The rows come from 4 hidden closed curves, with some noise, and rows from the same curve form a group. Each curve winds through 6 dimensions. The rows are also pushed far along 4 directions, which tell nothing about the answers.
In the rows, zero is written as 128.
Known rows, each followed by its group:
[160 113 129 133 140 130 173  73 146 177 143 165 133 157 112 107 123]  J86
[145 104 122  88 131 143 128 166 110 131 131 138 123 124 109  78 121]  J392
[142 124 140 121 146 128 123 119 143 131 142 141 107  95 127 104 135]  J392
[103 185 136 152 111 150  71  96 129  88 116 113 137  93 159 162 135]  J163
[155 147 156 184 154 126 129 139 127 171 178 151 111 123 113 132 171]  J41
[ 88 101  98 142 129 117 149 185  98 128 151  96 138 147 140 149 127]  J392
[120 115  95  97 144 112 149 179 116 139 163 126 126 162 112 122 119]  J392
[108  97 132 144 132  96 123 150 136 107 158 130  85  76 125 143 176]  J392
[153 177 144 165 123 139 133  44 151 132 104 156 152 125 162 157 133]  J392
[183 104 165 119 160 102 126  89 145 185 184 137 104 146  78  97 124]  J392
[114  81 127 103 147  94 171 144 153  90 126 123  87 102 125 130 161]  J86
[123  79  96  48 101 151 165 125 129 126 105 145 123 143 114  67  97]  J163
[ 86  65 103  84 147 141 168 207 112 137 142 124  88 157  87  71  99]  J86
[133 121 129 116  88 148 123  83 126 105  53 128 163 126 140 127 105]  J41
[164 136 145 121 141 140 128 156 117 156 126 143 135 145 115 100 113]  J86
[148 165 134 170 128 183 120 122  84 186 121 130 185 186 137 111  76]  J41
[137  83 105  81 105 146 138 154  85 158 154 138 140 162 121  83  89]  J41
[145 160 113 131 122 177 103 147  97 186 110 150 174 171 124  91  53]  J86
[ 99 145 115  97 113 172  96 177 101 118  92 127 137 135 148  99  58]  J163
[ 91 149  94 162 110 141 119 156 107 117 106 122 162 121 155 159 127]  J41
[ 92 101 118 109 132 114 125 201 128  98 101 103 108 105 127 121 118]  J41
[143 119 120 113 111 136 130 151 104 127 133 115 147 132 129 117 144]  J86
[104  90  96  80  88 134 127 133 103  89 120 129 127 124 136 119 123]  J41
[162 110 148 138 128 130 130 145 106 175 154 126 142 148 115 109 119]  J41
[113 113 132 113 143 111 115 188 115 113 169 113  90 119 116 125 144]  J41
[118 126 131 159 142 113 122 144 127 143 221 118 100  94 126 142 193]  J163
[130 113 158 136 128  95 110  70 173  96 130 138  81  60 127 144 172]  J41
[103 134 136 101 103 122 148  39 178  52  90 112 107 109 133 161 177]  J163
[123 126 130 114 119 111 157  57 168  77 126 143  94 115 108 151 202]  J86
[147 183 145 164 164 121 119 127 136 149 155 130 134 148 129 157 138]  J86
[125 168 148 158 127 166  90 126  94 123  96  78 174 161 131 138  95]  J86
[126 138 105 134 131 137 142 165 114 157 142 153 139 143 146 122 106]  J392
[140 106 155 122 141  87 143  70 181 116 120 122 100  97 128 141 144]  J41
[ 69 104  89 127 119 124 153 177 116  98 118 115 124 116 161 146 124]  J392
[148 158 156 134 138 133 101  65 158 112 109 139 119  87 138 127 132]  J392
[150  86 152 117 147 135 156 130 123 159 134 114 124 149 111  89 106]  J86
[127 146 150 154 130  91  84  47 168  91 130 117 110  76 130 176 164]  J392
[139 129 137 138 124 122 136  83 152 109  81 152 132 103 138 141 137]  J86
[ 92 137 126 136 111 127  78 156 120  80  96 106 122  83 141 148 128]  J41
[135  89 126 106 137 100 172  96 159 121 106 132 115 137 106 124 135]  J163
[102 152  94 161 145 132 112 167  97 132 166  87 168 125 155 157 131]  J392
[100 120 113 164 129 106 129 139 120 110 185  96 124 101 132 170 200]  J163
[ 72 141 101 100  94 148 129 140 120  58  89  90 138 134 140 153 144]  J163
[140 104 121 152 143 108 143 153 108 136 174 141 124 115 129 139 171]  J163
[154  78 140 104 160  90 185 136 161 140 158 156  79 113 111 107 163]  J86
[ 92 131 117 115 110 155 107 191  89  87 125 103 128 121 134 124 140]  J163
[128 155 131 178 128 118 103 103 115  97 123 125 152 102 155 182 163]  J163
[114 171 124 125 123 174  84 173  95 142  96 127 157 152 151 111  45]  J163

New rows, each followed by its group:
[117  49 119  54 141 122 162 190 125 129 139 113  87 125 107  60 100]  J86
[141 141 164 197 163 117 121 142 121 159 199 120 106 118 117 146 180]  J41
[ 88 142 123  94 107 133 107 100 154  53  87 134  98  82 154 141 130]  J163
[164 186 146 181 140 168  86  89 106 168 135 113 190 126 152 127 105]  J392
[ 78 154 112 145 148 141  99 231  89 109 127  83 137 138 143 144  99]  J392
[140 123 124  96 120 153 134 119 132 153  90 162 133 142 134  83  58]  J392
[100 169 132 147 124 167  88 155  87 100  83  72 171 159 135 146  92]  J86
[111 118  90 122 133 108 153 183 107 132 195 135 117 145 132 145 161]  J41
[ 69 137  79 158 144 112 136 203 101 118 176  91 140 138 146 176 150]  J86
[187 156 148 159 121 148 116  27 131 168 129 142 180 130 137 127 128]  J392
[ 90 162  80 142 115 144 108 191  89 121 153 106 163 139 144 156 140]  J163
[ 89  96  86  90 139 100 185 184 133  84 149 124  97 131 131 142 169]  J392
[122 221 145 183 144 140  69 121 134 119 104 119 148 122 150 173 115]  J41
[ 74 117 101 149 121 113 129 115 137  86 134 108 117  95 136 167 167]  J86
[138 168 156 183 151  89  73  75 148 126 170 105 124 104 120 186 165]  J392
[ 94 123 111 101 114 132  94 181  96  68  93  83 139 129 116 138 124]  J392
[147 147 167 184 131 120  95  79 140 138 140 134 121  91 135 150 153]  J392
[115 117 108  93 145  97 164 138 164 106 162 156  74 120 109 129 174]  J86
[ 94 155  95 170 147 100 124 198 121 131 185 136 114 108 153 176 162]  J392
[124 129  91 133 116 153 122 197  66 138 143 108 179 152 131 125 129]  J392
[161  99 161 126 124 127 136 103 139 153 125 165 101 118 113  94 125]  J392
[124 150  95 155 159 117 144 216  91 174 207 123 147 173 129 150 141]  J392
[146 107 129  76 125 133 128  67 145 134  94 126 140 149 111  92  68]  J392
[118 143 110 134 142 114 130 179 110 125 152  94 151 137 152 153 127]  J86
[115  98 133 132 102  95 140  32 169  71 125 138  96  64 139 164 198]  J41
[127 196 145 227 148 128  96 101 137 153 148 128 146 106 151 181 153]  J41
[107 137 125 113 139  93 150 117 176  71  99 128  95 104 136 162 164]  J41
[138 180 139 160 127 129  76 117 111 100 126 100 158 123 126 171 162]  J392
[ 95 205 102 139 130 159  82 201  89 103  93 104 171 165 145 158  91]  J86
[132 122 123 144 148 133 135 205  96 156 136 122 147 145 134 120 109]  J86
[134 198 132 150 124 141  74 114 128 117 100 141 151 121 147 154 109]  J392
[102 129 107  81 107 131 133 131 146  74 110 118 109 121 111 128 164]  J163
[116 152 141 165 113 170  70 148  83 131  85  94 176 129 147 126  72]  J392
[118 166 121 157 153 118 110 181 110 144 214 102 118 144 114 154 173]  J86
[126 118 108  71  98 165 143 111 130 114  46 160 144 143 144  85  56]  J392
[136 118 115  97 116 158 124 142 107 113 101 125 149 118 130  91 116]  J392
[ 89  92 112  99 124 131 122 197 116  93 117 118  93 102 110 102 135]  J86
[117 177 115 146 112 123 101  72 155  89 103 147 134  96 143 171 158]  J86
[122 116 111 180 144 106 139 179  91 137 192 116 139 124 136 166 184]  J163
[151 158 149 138 105 164  83 138  91 160  76 138 167 180 118 114  52]  J392
[106 149  92 166 152  98 119 243  91 136 197  95 149 121 159 176 160]  J86
[173 139 144 150 156 128 129  53 141 194 167 124 159 149 127 118  99]  J392
[126 117 122 128 132 131 159 129 123 148 173 138 122 142 138 127 140]  J163
[100 109 128 111 110 109  98 106 146  65  90 118 102  76 129 141 139]  J392
[153 140 132 163 153  85 112 141 133 185 221 132 127 123 133 157 144]  J41
[133  97 121 123 124  86 139  88 160 117 161 153  95  82 121 142 180]  J392
[102  84 117 110 123 103 152 163 125  79 155  97  98  99 121 140 198]  J86
[130  79 103  64  88 139 142 117 121 110  74 153 133 131 118  87  95]  J392
[122 115 118 133 137 132 117 195  88 172 150  92 160 160 135 116  72]  J41
[ 98 111 103 165 130 129 141 183 106 146 155 126 130 116 137 135 145]  J41
[127 207 165 200 156 118  71  79 152 117 136 110 130  96 155 188 141]  J392
[ 91 109 111 132 104 141 118 126 115  87  84 102 144 105 140 136 124]  J86
[125 115 134 144 127  99 138  72 157  94 143 109 113  94 114 161 204]  J163
[159 168 146 185 111 148 105  58 123 160 101 130 187 138 148 154 115]  J41
[138 155 142 115 124 122  99  72 163  74  94 143 111  78 132 140 158]  J392
[137 170 160 144 129 144  70 121 111 119 116 105 141 132 132 140 105]  J41
[181  89 168 116 151 108 150  53 175 172 136 149  99 123  83  85 129]  J163
[138 164 154 150 107 140  86 109 122 113  80 141 139 131 131 147 115]  J392
[145 132 135 101 119 116 143  58 173  98 131 145 100 107 104 131 189]  J163
[115 148 112  78 119 147 126 117 142  90  72 143 123 145 122 115 101]  J86
[120 108 122  79 129 138 163 111 140 100  87 120 125 145 130 105 101]  J392
[130 135 107 136 130 120 124 181 109 138 145 124 149 122 149 138 131]  J86
[143 150 150 167 118 185  91 110 102 172  75 123 178 142 136  96  53]  J41
[ 97 199 113 166 149 130  99 153 125 108 125 118 143 139 142 181 128]  J86
[164  84 147  69 134 118 135 106 142 133 126 139 100 138  81  78 118]  J392
[125  82 112  70 127 113 141 176 121  96 135 127  98 119  95  99 155]  J392
